All rows are made from the same 8 directions, up to rounding. Whole rows:
In the rows, zero is written as 128.
[[136 148 117 118 170 134 122  99 139 135 131 187 134 129 116]
 [134 152 136 145 139 135 129 115 125 132 129 116 111 119 138]
 [120  86 142 131 134 133 119 101 110 123 137 144 140 139 104]
 [100  81 192 182 120 164 111 119  31 105 155 132 130 131 178]
 [138 136 109 155 134  92 128 127 119 140 110 104 157 125 152]
 [126  76 124 131 122 125  93 152 112 126  96 132 152 129 119]
 [ 94 128 134  75  65 151 146 137 124 101 165 144  96 107  94]
 [140 110 128 173 173 110 152 125 117 140 121  86 178 174 172]
 [123 130 125 132 112 144 106  84 116 126 111  96  92  83  70]
 [151 102 174 164 156 103  87 117 119 143 141 193 134 147 167]
 [115 167  84  95 143 156 171 152 143 120 121 114 144 134 129]
 [133 174  75 100 183 172 118 130 150 133  81 156 130 107  98]]

The start of a row, then its end:
[ 85 133 124  98 108 194 122 105  77  97 137 159]
[104  83  85]
[ 97 108 136 144 104 134 121  54  57 111 149 132]
[129  89  90]
[138  52 170 184 157 112 115  86 100 136 134 104]
[157 171 131]
[130 102 157 156 123 137 115 152 112 126 121  98]
[123 140 157]
[126 143  98 160 148 124 158 101 107 133 108  52]
[156 126 131]
[ 94 127 121 115 120 175 146 190  84 102 127 134]
[152 135 176]
[137 139 124 129 166 143 145 120 147 134 126 121]
[132 151 128]
[121 173 118 143 133 114 142 102  96 128 147 151]
[138 106 159]
[114 131 124 160 117 155  90 139  66 119  88 105]
[123  79 143]
[118 116 164 130 109 179  89 145 107 114 120 133]
[ 77 102 120]
[152 138 130 152 122  97 127 162 155 144 108  77]
[125 138 163]
[131  94 110 126 145 131 110 125 130 131  96 120]
[151 134  97]
[146 130 141 136 179 169 104 122 149 136 105 137]
[105 138 115]
[117 110 137 115 121 165 136 141 130 116 127 101]
[112 137 110]
[125 141  98 137 145 106 125 105 101 133 119 159]
[167 113 136]
[121 155 106 120 162 181 107 141 111 122  93 154]
[124 103 125]
[152 123 127 133 158 100 115 108 157 147 123 155]
[138 143 119]
[117 111 104 144 150 141 123  83  91 125 104 107]
[154 112  93]
[116 149 133 152 140 152 135 120  88 121 131 121]
[129 117 158]
[125 116 160 132 120 169 167 111 153 120 148  33]
[ 81 155  96]
[128  92  86 131 104  86 105 142 116 133  81  98]
[173 110 107]
[109 100 134 123  62  78 144 111 104 118 165 119]
[142 119 119]
[126  71 150 133 139 137 140  77 133 125 144  96]
[129 160  74]
[120 142 127 144  89  62 116  86  83 130 160 181]
[146  87 145]
[125 117  66 103 188 163 143 152 143 128  76 119]
[185 155 106]
[118 182 117 135 140 153 146 141 105 122 130 129]
[125 112 171]
[147 130 155 114 204 172 136  97 175 136 150 181]
[108 176 108]
[112 111 141 134 118 135 140 128  99 117 146 126]
[138 137 142]
[120 110 149 151 125 115 146 136  98 123 154 127]
[155 154 176]
[132 115 107 158 175 142 125  69 109 136  97  86]
[149 125  89]
[154  81 136 139 183 117 123 133 163 145 115 137]
[163 189 130]
[133 114 117 116 131 123 121 127 146 132 115 128]
[133 132 103]
[107 174 154 151 120 164 157 132  84 112 161 110]
[103 117 185]
[ 94 149 107  90  68 147 161 187 114 103 137 103]
[124 110 144]
[146 164 104 137 179 141 163 105 167 143 113  73]
[128 149 116]
[131  80 147 139 104 102 105 106 121 130 130 118]
[127 126  99]
[136 112 130 119 108  80 134 128 148 135 147 143]
[143 143 129]
[155 161 123 172 167 133 119 124 138 148  90  71]
[116 122 150]
[ 99 141 115  57  90 146 169 138 148 105 172 165]
[116 130  95]
[127  96 115  97  70  85  99 143 144 128 118 144]
[128 104  87]
[123 140 126 108 151 180 140 131 146 121 124 120]
[106 136 105]
[136 136 151 147 185 195 133 113 137 128 119  97]
[ 98 150 123]
[123 104 156  98 140 186 120 129 151 116 138 150]
[ 90 146  88]
[127 137  94 141 135  69 157 102 111 137 139 134]
[190 136 150]
[125 127 116 146 141 144 138 127 116 127 106  75]
[138 130 128]
[ 93  71 153 152 113 145 135  87  52 106 154 117]
[151 131 119]
[143  96 165 133 126 130  75 188 135 132 115 181]
[118 140 167]
[158 162 147 132 108  74 152 153 188 147 156 109]
[105 151 170]
[128 103 125 163 150 127 142 105 107 131 115  69]
[156 147 128]
[131 168 109 133 147 140 122 101 125 133 113 129]
[115  98 114]
[100 105 118 114  91 145 133 143  96 108 124 104]
[136 113 113]
[121 137 121 134 118 143 136 116 118 123 119  83]
[114 111 111]
[125 110 129 139 123 125 137 140 120 126 124  96]
[143 142 139]
[123  86 156 135 133 149 115 141 114 120 132 137]
[130 149 134]
[135 135  99 110 110 103 139 135 160 134 114  97]
[131 123 103]
[124 118 148 137 147 174 147 147 128 120 129  86]
[117 158 142]
[125 125 119 132 124 152 120 168 122 123  95  88]
[126 122 139]
[120 128 146 130  98 133  87 138  97 120 126 167]
[104  89 135]
[131 129  96  99 131 114 137 113 159 133 120 132]
[139 128  83]
[144 109 112 137 159 116 135 142 151 140 104 101]
[161 162 133]
